There are 3 nested groupings, the coarsest first. Each group lies inside one group of the grouping before and may be the whole of it. The rows also spread widely along 15 directions, which tell nothing about the answers.
Known rows, each followed by its group in each grouping:
[ -9  -6 -14  -5  -6  -7   2  -5 -18  20  29  -7 -13   8 -15   7  13  -6
  15 -25 -26   5 -15  -1 -29   1  17 -10   2 -13  -8   5   0  -1 -14   8
 -10 -48  -4  -2  45   8   0  20  26  -7]
Dig K546 Nuz
[ 17  21   4  -8  23  -7 -22  20 -23  -3  28   6  -1  -8   2   7  22 -38
  -7 -21  -5  12  -7  48   7  13   5  13  -6   1  62  -3  20  -6 -28 -22
  -1   8  -1  -6  25  11  -3   5  20 -40]
Rikod K37 ziri
[-12   4   9 -17  -2 -19  -2   5   1  -8   5   9 -24  16 -25   2  -8  -5
   0   5  19 -13  25 -12  -8   4  36  20 -10 -14   3 -19   2 -16   0   0
  -9 -25 -43 -18   6   1 -36  30  15 -14]
Tano K998 tuz
[ -2  19  -1  15  -4 -12 -36  -6  -4 -12  -5   4  -3   8   6  14 -16  -1
   0  11  19  -7  11  -5   5  15  11  13   3  13 -18 -33  11   2  18 -13
  18  10 -18 -53 -13  -9  -4  12   8  -9]
Rikod K366 gine
[ 13 -23 -20  17 -20  -9   3   5  39 -22  13   4  24 -26  13 -14   1 -16
  36 -25  -5  27 -14 -13  14  21  20  11   2   5   4  11   4 -15  -2  -3
 -13   3  18  22  33   4  12  21   6  18]
Dig K48 degi
[  7   4   8 -33   1  15   8  15   2 -23 -11  28   8  -7  -1  23 -11 -33
   2  23  35  -4  13   4  26 -13 -15  12  -8  -6  49 -21   8  19   7  24
 -19  40 -13   0  -4  16 -18 -26  -5 -10]
Tano K501 Dolig
[-24   0  21 -20 -13   5  -1  -2  25   8  14  19   9  -4  -5  -7   3  25
  14  39  -7  19  10 -10 -16 -32  13  27  17 -20  -8   2   3 -16  34 -14
 -16  -2 -29  13   1   5 -15  20  18   6]
Dig K211 pazo
[-19  -8   0 -20   6  -5 -12   5 -26  20   5  -5  -2  -1  -3 -24  13  20
 -19  20 -11  19   0  10 -11  19   1 -11  -7 -15  -7  36 -25 -35  -9  -9
 -21 -36 -16   4  20 -21 -34  40  34 -15]
Rikod K37 kam
[  7 -20 -20  10 -18 -21  28  -7  25 -11  19  18   6  11 -27  15 -16 -19
  25 -10  11   0  11 -17  -5  11  41  16 -19  -3  -6  -7   3 -17  -4  34
 -21 -30  -8   3  58  35 -14  26   3  33]
Rikod K366 Fudun
[-12  -4   9   9 -19   1 -13   5  11  -5 -11   7  -8  12   7 -28 -14  16
  -4  14  19  -2  14 -36  23   7  14  26  28   1 -35 -27 -10  -4  49  13
  15  25  -5 -34 -33  -7  -9  20   9  -3]
Tano K998 Tufol
[ 27 -23  -2  41   5  10  -1 -25 -13   9  -2 -30  -7  24   9  -7  20  22
 -15 -18 -10 -10   3  23  -6   1   6 -37 -10   7 -19  13 -27  20 -15  15
  13   0  30  -2  -8  -5  16  -9  -3  24]
Rikod K37 Nurof
[ 14 -15  -4  -2  22   8   9  -4  -7   1   4 -12 -15  -1 -10   7  26   7
  28   0   4  -8   6  20 -20 -10  19 -24  -7 -21  42  37 -14  28   4  20
 -31   7  -2  23   1   1 -12 -29 -14   1]
Dig K211 diza
[ 16  18   4  -6  31 -29  -7  -7   3 -23  -6   7  -5  -2   0   9  -1  -9
  16   7  12   2   1  35  -6  12  24  -5   5 -15  51  44  -1 -22  -8   0
 -17  14 -10  29  22   5 -27  -6  -7  -4]
Tano K998 Puv
[  2 -16  10  14 -12  22   7 -17   9  11  24 -19 -15  16   4 -11  26  23
  14 -24 -25  -6  -7  -4 -20 -28  11 -10  24  -9 -19  -8  -6  34  16   7
  13   0  12   2 -18  -2  30 -11  -3  12]
Dig K546 sivol
[ 20   9   8  31  -3 -19  -5  -6  -3   4 -18   7  -5  16 -24  28   4  15
  12   5  11   1  19  21  -6 -43  19  15   5 -13  -2 -18   1  21  14   4
  15  22   3 -10  -8  46   7 -31   7  21]
Tano K314 vob
[  2  -9   9 -12 -27 -10 -20   2   3 -13 -14  -8  -4   5 -10  11 -10 -10
  -4 -14   4  -3   2  -8  -5  -3  -4  -5 -37  -7 -13 -35   8  -4 -44 -36
   6 -22 -26 -22 -12 -20  -8  34  26  -8]
Dig K546 Vore
[  6   5   4 -12  -2   5  -4  -3 -13   0  23   9 -15   9  -8  28   6 -48
   4 -22  -1 -26  -6   1   4   7   5   1 -10   5  14 -41  25  18 -28  12
   2 -10  -9 -26  18   9   6   6   8 -29]
Dig K48 degi
[-24  11  12   0  31   2  13 -25  -4   0  14   5   4  -1  17   7  17   1
 -17  17  -8 -11   3  27 -11   1   5 -21  -7   4  -5  19  -1   7 -21  -2
   1 -35  -7  13   7   8   8 -13 -12  28]
Rikod K366 gine
[-26   3  13   6  21  17   2 -11  43 -17  29  15  10 -27  25  16  22  -1
  16  21   8 -22  26   0  -7 -14  27  18   3  13  -9 -17  19  33   9 -19
  -8 -10 -23  -3 -17  -5  21  -9 -26  32]
Dig K546 Nuz
[ -5 -26 -16   1 -35 -23  11   0  16  10  16  -3  -9  -2 -34  -6  24   7
  34 -24  -8  18  -6 -17 -27  -1  22  16 -12 -27 -24   9  -3 -16 -21  -4
 -14 -46   3  17  37   6  -2  30  21  16]
Rikod K37 Nurof
[ 43 -13  13 -19   4   2   4  -6  -2 -20   0  -3 -10  30  -9  -8 -18 -19
 -10 -12   6 -12   5  17  10  11  11 -15  -7 -13  50  16 -19 -23 -17  28
 -16  32  -4  20  16  -5 -39  24   1 -20]
Tano K998 Tufol
[  3   8  17 -29  -6  17 -20  18 -31   2 -10 -13  -4   4   8  -1   6 -12
 -24  -5  -6  16 -12  23   9 -15 -31 -15 -16  -9  43 -22   6  16 -19 -28
  10  17 -15 -11 -29 -14   0  -8  30 -42]
Dig K211 diza
[ 24 -22 -23  11 -32  -8 -17  14  11  -9 -13 -11   5 -16 -12  13   6   2
  43 -19   7  18  -4 -11 -10  -5   4   1 -12 -12   6  -4  -4  14  -6 -13
 -16  13   5  -5   7  -7   2   6  16   2]
Dig K546 Nuz
[ -2 -28 -32 -20 -17   8  19  -8  27 -24  11  -1   5 -13 -12  21  -6  -8
  41   6  21  -2  15 -20 -21  14  21  -8 -20  -5  19  14  -7  14   6  24
 -41 -16 -23  12  31 -15 -18   0 -22  21]
Rikod K366 Fudun
[ 14  -6  -8  31 -20 -29 -17  -6  21 -13 -42   6  19 -17  10   2  -7   9
  32   2  11  15 -22 -17  12   6 -14   0   8  -8 -31  16  -6  -7   2  -3
   6  26  30   4  -4   5   9   2   6  29]
Dig K546 sivol
[ 16  15 -19  24  27 -16 -17  16 -10 -22   5   8   2 -11   7  10  -4 -25
  16  -6  27   4   7  20  21  32  27  11   0  16  44  -3  10  11  21  11
  -5  26   1 -30  10  16  -4 -16  -5 -10]
Rikod K366 Fudun
[-32  19  -4  13  22 -22 -26   9 -13 -11 -19  11 -25 -22  12  -1  18 -18
  26  -3  36 -35  -8 -33  19  40   6  11  15   1 -27 -14  15  28  17  10
   9  -2   1 -51 -42 -18   8 -11 -14 -18]
Dig K546 Vore
[  6  -7  11  32  -6 -34  -2  15  37 -19 -15  31  15 -16  -3 -20  -1 -11
  15   2  23   7   4 -18  37   9  23  44  -9  -4 -17 -11   8 -28   0  -6
  -1  17  13   0  -6  29  -3  32  12  22]
Dig K211 pazo
[-16   2  -3  14  15   8 -14  -6  15 -12  10   6   2 -19  18   2  16   9
  15  22  18 -12  19  -3   0  13  18   9   8  12 -11  -1   1  22  25  -5
  -6   6 -10 -22 -19 -13   5 -10 -20  14]
Rikod K366 gine
[ -1 -17  14  18 -23  18  -5  16   6  18  15   5  10   6   3 -21   7  16
 -10   3 -12  15   9 -12  18 -24   8  25  13   5 -31 -39  -5   8  28  -2
  11  13   6 -27 -14  19  12  22  31   6]
Dig K546 sivol
[ -5  13   3  39  34  -7  -4 -20  -9  13  25   4   2  -2  23   8  33 -14
 -18 -12 -16 -15  -5  33   2  16   8  -6   4  20 -21   5   8  11 -31   0
  22 -25  29  -6  22  23  32  -8  -2  21]
Rikod K37 ziri
[-20 -11 -24 -50 -17  17  -6   1  22 -15  24  -6 -24 -31  -6  14  25 -14
  58  -6  13 -13   0 -34 -34  14   4   4  14 -21  24  15   5  31   6   0
 -34  -9 -26  10   7 -51 -11  -6 -25 -25]
Tano K998 Tufol
[ -2  -3  -7  11 -18  -9  12 -24  43 -19  -6   3  25 -19  16  17   5  12
  21   1  -5  24  -7   6 -15 -23  -7  -5   2  -7 -13  19   2   7 -16 -20
   4 -11  13  44  20  12  27 -25  -8  57]
Tano K501 Dolig
[-13 -18 -22 -19 -33   3   5  11  -2  13  24  11 -24   1 -18  -6   9 -29
  26 -22   2 -10 -12 -52   3  26   4  22  17  -9 -25 -18  -1   2   8  43
  -9 -14   9 -20  32  -4  -7  28  15 -27]
Tano K998 Puv

New rows. What belongs after each?
[  7  17   7  21   9 -17 -49 -11  -8   5  -7   1 -23   5   0  10  10  14
  32   7   9 -26  -7 -12 -11  13  11   8  35  -9 -28   1   3   6  29  -1
   7  28   3 -42 -20 -19  -5   8   0 -26]
Dig K546 Vore
[ 25  -1  12   9  -6  19  -9 -12  12  -7  26   5  -5   7  18  12  11 -42
 -11 -29  -9 -30  -5   2  20   6 -12   8   5  18  -3 -39  13  22 -37   6
  25  27  26 -13   4   2  27   7  -6  -9]
Tano K998 Tufol
[ -7  -5 -16   0  12  -6 -13  13 -19   1 -20  -6 -25 -14  -8  -5  22   9
  26  11  31 -13  12 -14  -1  18  12  -4   9 -14   6  21 -20  27  24  20
 -20   9  -4 -18 -23 -17 -21 -20  -9 -15]
Tano K998 Tufol
[ -9  -6  13  -4   0   7  12 -39  23   2  15   5   6  -5   9  30  31 -11
  -3   2 -14 -26  -4  14 -25 -11 -17 -16 -19  -1 -29   6  10  15 -65 -12
   5 -36  10  26  17  -2  24  -3 -17  36]
Rikod K37 ziri
[ -9  -1  23 -14  16 -15   5  -9   4 -25 -20   5 -10  12  -9   7 -13  -6
  -8  11  25 -26  18   2   1   0  21 -12 -31 -10   6  -9   1  -5 -19  -2
 -10 -20 -38  -6 -22  -5 -26  14  -3   9]
Dig K546 Vore
[  5   3 -25  33  13 -23 -23   0  -8   0 -15  -4  -2 -18   3  19  10   4
  17   8  17   0  13   8  -5  19  20  -2  -5   8 -10  13 -10  12  -1  -3
  -6  -5   4 -20  13   2  -6 -12   4  12]
Tano K998 Puv
[-20  20  14 -11   2  -8   3  -1  -9  18   9  25  11   8   4   0  -7   3
 -18  30 -15  23  -5  13   3 -14  -1  15  24  -7  -6   5   1 -26  15   7
   4  -6  -6   9  33  34  -9   8  31   2]
Tano K998 Puv
[ -2   8 -19 -16 -11 -32  -7 -12  28 -26  -6  11  13 -19  -4  30 -18 -15
  31   7   9  15  -2  -2 -22  13  13   3 -10 -11  15  25   7 -26 -23 -16
 -20 -21 -23  28  53  -3 -22  16   4  15]
Tano K998 tuz
[-12   7   0  14 -21  -3 -12 -14   1  21  -8   2  19  -1  16  -8   1  41
  -4  22 -24  42 -16   2  -9 -22 -20  -1  35 -10 -42  20 -16 -13  24 -11
  16   0  20  12  15  11  13  -6  30  23]
Tano K501 Dolig
[ -7  -8  -8 -28 -19  28  17   5   4  -3  20   2  35  -8  24   4 -19 -17
  -6   1 -22  41 -19  10   5 -17 -17 -14   4   6  35  -6   4   6  10   7
  -8  -1  -6  23  38  16  12  -6  21   9]
Dig K546 sivol
[ 19   6  -6 -15 -10  -1 -10  22  12 -19  11  11 -13 -22  -8  15  23 -45
  39 -30  16  -5  -8  -4  10   2  -4  28  10 -12  48 -20  24  29 -11  -2
  -4  38  10   0   1   3  11 -19  -9 -31]
Tano K998 Tufol
[-19  29  -3 -11   9 -17 -10  -1  -7 -20 -18  -5  -7 -12  16  -3   7  10
  16  -3  10  23 -20  11  -6  -2  -8  -9  25 -19  27  24   6  12  20 -17
  12   3  -4  13 -19  -8  11 -44  -1  -5]
Tano K501 Dolig
[  3   0 -21   2  -7 -38 -36  22 -15 -18 -17 -28 -34 -15 -18 -10  20   2
  43 -46  16   4 -12 -11 -18  28  20  -6 -12 -24  15  10   1   6 -16 -35
  -5 -19 -14 -24 -22 -40 -10  14  16 -36]
Dig K546 Nuz
[ 38   5  13  22   2 -12 -14 -18   4 -38 -30 -11   2  24  24   1 -29 -17
 -10 -28  11 -16 -16  11  25  12  -7 -27  -4   8  16 -12   1   2 -15   9
  27  43  16  -8 -25  -7  10   0  -7   3]
Dig K546 Nuz
[  3 -10   2  23 -17   3  -8  -7  34 -16 -14   9  15 -12  12  18  -4   2
  19  12  18  -8  12 -19  10 -14   3  12  -3  10 -29 -32   7  28  12  -4
   6  20   0 -20 -23   4  17  -5  -9  32]
Dig K546 sivol
[ 48 -19  -3   6   0  12 -22   2 -25   8   3  -7 -15  15 -13   9   6 -17
  11 -11   3 -18   2   9   7  13   7 -16  -7   0  22  -3 -15   8  -7  28
 -19  36  11 -25  10  -6 -24  15  13 -36]
Dig K48 degi
[ 48 -17  -7  21   4 -20  -3   9   5 -23 -17   6 -13  -7 -19   3  24 -32
  37 -31  28 -21  -6   4  20  23   2   3 -21 -12  28  15  -3   9 -35  20
 -14  40  37   5  -4   8  -5  -7 -19  -3]
Rikod K366 gine
[ -3 -19 -25  -8 -40  -9  10   4   9   0  -7 -22 -13   2 -33  13   8  32
  44 -11   3  31  11 -10 -47 -36  25  -4  -4 -33  11   6 -12  23  18  -9
 -17 -24 -25  17  14   2  -6 -23  13  16]
Tano K998 tuz
[ 14  19  15  -3   2 -35 -14  -9   1 -28 -50   2  15   5  21 -12 -29   5
 -17  10   7  26 -24  19  19  12 -22 -18   3 -13  16  38 -13 -42 -18 -14
  14  26   7  31  -1  -2 -18   6  13   7]
Tano K998 tuz
[  1  -1  -5   1 -10  -4   6   8 -13   9 -14  12  10  -9  -2  14   5 -16
  13   0   0  13 -21  -2  11 -12 -21  -5   3  -9   3  -5   3  17  -2  20
  -2   8  19   0  13  31  11 -19  16   6]
Dig K546 sivol
[  1  24   9 -17  -6  -6   3 -14   7  -8  18  27   4   9 -10  39  -7 -26
  20   9   0  -1  -8  12 -13 -20  -1  16  14 -11  24 -18  31   5   5  10
   1  10 -11   3  32  31   5 -16  -3  -2]
Rikod K366 gine
[ 16   2  -6 -24   0  -2  -7  -1 -10 -21 -32  -3  11 -16  19  19  -5 -31
  -7   0  10   6 -20  19  13  15 -41 -32 -23  -3  38  23  -6   3 -51  -2
  -5  19  10  23   9 -14  -7 -16   0  -8]
Tano K998 Puv
[ -8   0  -4  -2   5  19 -18   4 -10  29  59  -5 -18 -11  -6   7  48   2
   5 -13 -27   0  12  17 -27 -11  16  15   8  -2  -5  -8   2  21 -14 -25
  -6 -31  -5 -14  24  -7  10   8  21 -19]
Tano K501 Dolig
[-13 -18 -23 -29 -29  16  -8   3   2   7   2  -9  -1 -15 -21  22  11  24
  36  27   8  18  13 -14 -39 -16  -1  -5  -9 -18   5  10 -11  23  19  -8
 -34 -13 -32  -6   8 -26 -18  -7   6  -2]
Rikod K366 Fudun
[ -6 -17 -19  -1 -11   3 -13  22  -6   1   3 -20 -13 -16  -4 -17  22  18
  33 -18   4  17  -2 -15 -12   2  17  -3   6 -14   9   8 -12  22  24  -8
 -16  -5  -8 -12 -16 -23  -1  -1  12 -14]
Dig K546 Nuz
[  8 -17  -7 -12  18  14  17 -15  16 -11   8   9  -8 -16  -7  27  26  -9
  30  16  20 -30  20   4 -16  -2  10 -13 -10 -11  19  31 -12  30 -13  30
 -41   2  -1  25  13  -4 -15 -27 -34  21]
Tano K501 Dolig
[-28  -2  15 -12 -16  20  10   3  -9  15 -10  -3  11   4  18 -15   4  20
 -36  21 -11  25   1   3   9 -28 -23  -7   5  -1 -19 -14 -12  12   7  -8
  18  -8  -4   3 -20   7  13 -15  24  13]
Tano K998 Puv
[-14   6   8  29  27 -11  17  -6  -5   3  -6  -5  -7  -4  10  -9  33  15
  17 -12  -2   0 -13  15  -2 -17  14 -14  20 -13  -2  19   0  33  15  10
  10  -7  20  15 -23  28  33 -49 -12  29]
Dig K546 Vore
[-22  11   4  -9  25  -8  12  13 -36  16  30   5 -29   6   2 -43  32 -14
 -12 -32 -14   3 -25   3  16  27   8   3  28 -15   7  22  -8 -11   2  27
   6 -27  21   4  12  11   1   3  19 -30]
Tano K501 Dolig
[ 22  -1  26 -21  25   4  -7   6 -23   5  -4  20  -1  -8  -5  18  22 -39
 -16   8   1 -27  -6  29  18   3 -27 -11 -30  -9  26   8  -2  -3 -65   6
 -21  14  10   7   7   7 -20  17  11 -21]
Dig K546 Nuz
[  9  13  15  15  31 -28   1  -9 -27  -9 -22 -13 -21  16   3 -10  14 -11
 -11 -28   1 -12 -22  28   6   8   1 -32 -13 -16  23  21  -2   3 -33   1
  17  -8  13  10 -21   8   6 -17   2  -6]
Dig K211 pazo
[-17   0 -11 -12  23  -8 -20   3 -28   5  -6 -16 -17 -16   5  -8  20   9
  19   2   2  -4 -13   0 -17  28   4 -29   3 -14   6  44 -16   4   0   0
 -22 -22  -9  -4  -3 -34 -19   1   5 -22]
Dig K546 Vore
[  7  -1  -2 -10   5   5  -1  11 -22   9  17  -6 -20  -2  -4   0  31 -29
  15 -34 -11  -4 -26   8   2   5 -11  -9   2 -15  34   1   8  25 -18  12
  -1   4  17   3   5   4  13 -15   8 -32]
Dig K211 diza
[-29  -1  -3  12  15 -31  -3   4  -4 -13 -24 -12 -32 -17  -8 -14  45   5
  17 -18  31 -23   3 -13  -6  23  12  -4 -20 -18 -23  10   1  22 -26 -18
   6 -41  -4 -12 -48 -25   9 -13 -15   7]
Rikod K37 kam
[-21 -36 -17 -32 -23   6  41  -3  19  -6  11   0  -6   8 -30   0   0   5
  27   6  17   4  20 -24 -25  -7  31  -2 -17 -23  11   8 -11   6  15  36
 -40 -40 -32  20  24   2 -26   3  -6  22]
Rikod K37 ziri
[ 12  10 -12   4   5 -25 -20  14 -28  -2 -30   7  -2  -7  -8   6   2  -9
  16   8  25  13 -12  10  14  18 -10   1   1 -12  25  15  -3  -4  10  16
  -9  25  12 -13   5   9 -17 -12  14 -19]
Rikod K37 Nurof
[ 25   9  19  17  26 -28   1 -35   0 -10 -25  12 -10  23 -17  30   0   8
   8  24  18 -32   8  25 -13  -6  10 -18 -11 -15  -2  30  -8  -7 -21  19
  -6  11   3  11   1  18 -20 -11 -21  26]
Rikod K366 Fudun
[-13  11   9  15  16 -37 -21 -11 -23   2 -29  -7 -35  19 -10 -13   5  15
   6  -2  15 -22  -9 -13  -4  23  15 -12   5 -20 -28  12  -7  -7   6   7
  13 -15  -5 -28 -30 -13 -17   9   8 -15]
Dig K211 diza
[ -3 -29   1  -4 -16   3  27   6  27 -10 -15   8  24 -16  12 -26   2   8
  -4  12   2  26  -1  -6  20  -3  -7   0  -7  -7  -4  27 -24 -16  -9  10
 -15   5  16  44   9  10  -4   7   6  38]
Tano K998 Puv
[ -7   2 -27  12   2 -29   6  21 -28   9   4 -12 -11   3 -16 -19   5   6
  11 -25  -3  39  -6  11  -6   8  35   1  10 -15  24  18 -12  -6  21   8
  -4 -30  -1   3  33  28  -9  -9  32  -4]
Tano K998 Tufol
[-31  -2 -17  28  -4  -9  -5  15   2   5   8 -13 -10  -7  11 -41  13  30
  28 -14   1  28  -8 -27   3  10  35  16  39  -6 -16   1  -4  16  73   6
  11  -8   3 -19 -20   2  19 -12  11   2]
Dig K211 diza
[-13 -17   6   7  18   2  29   0  -2 -13 -19  -4   7   5  11 -16  -7   8
 -37  15  17   0  27  12  18   1  18 -23 -32   7   2   8 -28   5 -12  15
  -7 -25 -14  14 -11  12 -14  -8   0  39]
Tano K998 tuz
[ -8  -3  -8   9  -1  -3 -31   0  -3  33  13  26 -13 -30 -21  42  41  -6
  46  29   7 -32   8 -24 -20   0   1  26   7  -7 -50  -9   7  25  -5   5
 -25  -4   5 -40  16   1  -7  13   6  -8]
Dig K546 sivol
[  7 -12  18 -21   3  23   5   3   5 -10  -8  18   4 -12   8  16   9 -33
   0  14  18 -30   2  -6  23  -4 -27  -5 -17   1  11 -17   3  26 -24  21
 -15  28   4  -4 -18  -2  -4  -3 -11  -2]
Dig K546 sivol
[-24 -13 -10  -7   1  24  32   1 -24  41  44   9  -1  14  -3  -4  10  -4
 -17   9 -26  11   6   1  -5  -9  16   0  17   4 -12  -2 -15   8  21  50
 -12 -37   3   1  55  39  -1  -1  26   7]
Tano K998 Puv
[-23  15   5 -28   2   8 -32   3  -8  23  24  14  -2 -32  10   9  34 -12
  17  18 -21   3 -24  -4 -15   6 -28  12  18 -11  -6  17  12  -2 -14 -24
 -11  -6   0  -2  17 -23   0  18  19 -37]
Dig K211 pazo
[-17 -11  14 -12  14  29   1  15  -1   8  31 -10  -9 -12   8 -26  47  16
  -8   4  -4   3  19  16  -4 -11  12   8   2  -6  19   1  -7  24  10 -17
 -10  -5 -14   2 -30 -19   6  -4   0 -10]
Rikod K37 kam
[ 16 -20 -14  33  -7  -7  23   1  16  -4  25 -10  12   2   8 -22   8 -15
   9 -49 -23  26 -18   9   9   4  25  -3  -4   3  14   5  -1  -3 -12   8
   6 -15  29  27  35  30  27   7  13  24]
Dig K211 pazo
[-33  -6 -14 -17 -19  24  -3  -7 -18  24  19 -10  -6  -6  14  -8  22   9
   3   2 -18  12 -21 -18 -15   5 -23 -12  24  -3 -26   4  -6  21  18  13
   5 -24   9  -9   8 -21  19  -5  12 -10]
Rikod K37 Nurof
[ 18 -14 -33  15  -3  -5 -12  25 -23  17   9  -7  -7 -10 -16   2  17   2
  26  -7   4  23   9   9  -4   8  24   7   5  -5  23  15 -18  11  19  18
 -23   9   9 -11  34  15 -16  -8  23 -15]
Tano K998 Puv
[-23   6  -3 -14 -13 -11 -10 -10  21 -31 -15 -13  -3 -14  15   4   8  -2
  12 -13  17   3  -6  -7 -12  10  -7  -7 -12  -6   0  -7  16  15 -20 -36
  15 -22 -18  -1 -28 -35  17  -9 -11   7]
Rikod K37 ziri
[  7 -17  11   4 -19  -9   0   9  29 -16   4   4 -12   7 -19  -9   5   5
   8  -6  17  -3  31 -11   2 -10  37  30 -13  -9  -5 -26  -1  -5  -2 -13
  -4   1 -22  -9 -13   0 -15  25   9   6]
Tano K998 Puv
[-16  18  11 -14  25  -8 -20  -4   2 -12  11  -7 -19 -14  17 -23  37   9
  18  -5   1  -1 -16  13 -12  19   4   0  28 -18  22  40   5   0   7 -21
   2   4  -1  13 -25 -35   3  -7 -15 -23]
Rikod K37 ziri
[ 10  33  24  -9  14  -3 -18 -10 -21 -22 -26   1   2  15  24   5 -10 -13
 -20   3   7   1 -22  31  19  -1 -34 -21  10  -3  36  -2  11   6  -5  -8
  30  42   5  -5 -32  -2  10 -30  -4 -18]
Rikod K366 gine
[  4 -14   2   0 -11  17  11 -12  -5  26  42 -12 -25  23  -9 -10  30   6
   5 -28 -33  -7  -6  -3 -24 -12  13  -4  24 -12 -15   3 -13  12  -3  21
   4 -17  13   9  25   3  10   9  10  -8]
Tano K998 tuz
[ 13  16  32  35   3   4  -3 -19  -7  15  -8  16  22  30  12  24  -5   7
 -42  26  -7   2  11  38  15 -40 -11   5   2  14 -21 -38   9   9  -2   1
  36  22  15 -18  -2  52  23 -18  17  30]
Rikod K37 ziri
[-15  11  38 -12   6   6  10 -16  -4   8  18  22 -16  32  -3 -16   6  -1
 -19  14  -5 -22  -1  -5   9  -9   2  14  24 -10 -21 -15   5 -11  15  25
  14   4  -2 -10 -14  15  -3  15   1  -7]
Rikod K366 gine
[ 31  -7 -16  17   9  13 -19   3 -40  24  16  -7  -2   4  -2  13  19 -14
  -1  -7 -14   1  -8  27   0  14  -9 -18  -3   8  15  11 -15  13 -14  20
  -9  16  28 -19  34  10  -2  -3  17 -19]
Rikod K366 gine
[ 24   8  15  33   0 -12 -26  -7   3   7 -26  23   8  -1   0  23  14   0
   6  27  19 -14   5   9  17  -7 -16  19   6   0 -27 -10   4   7  -3   6
  10  47  30 -22 -12  22   5  -7   1  10]
Rikod K37 ziri
[  1  -5  11  10  15 -24  26  -9  14 -18 -24  16  15  13   4 -12 -25   1
  -2  17  16   9  -1   5  21   2  20  -7  -5 -11  14  25  -9 -24  16  32
 -11   6  -1  28   9  34 -19  -1  -1  33]
Dig K211 diza
[  7 -28   6 -20 -39   9   4   1  38 -22   1  -7 -12   6 -27   2   1  15
  27  -7  18  -3  32 -21 -17 -31  25  19 -12 -22   4 -25  -5  16   7 -11
 -10   8 -33   3 -25 -18 -11  11  -5   9]
Tano K314 vob
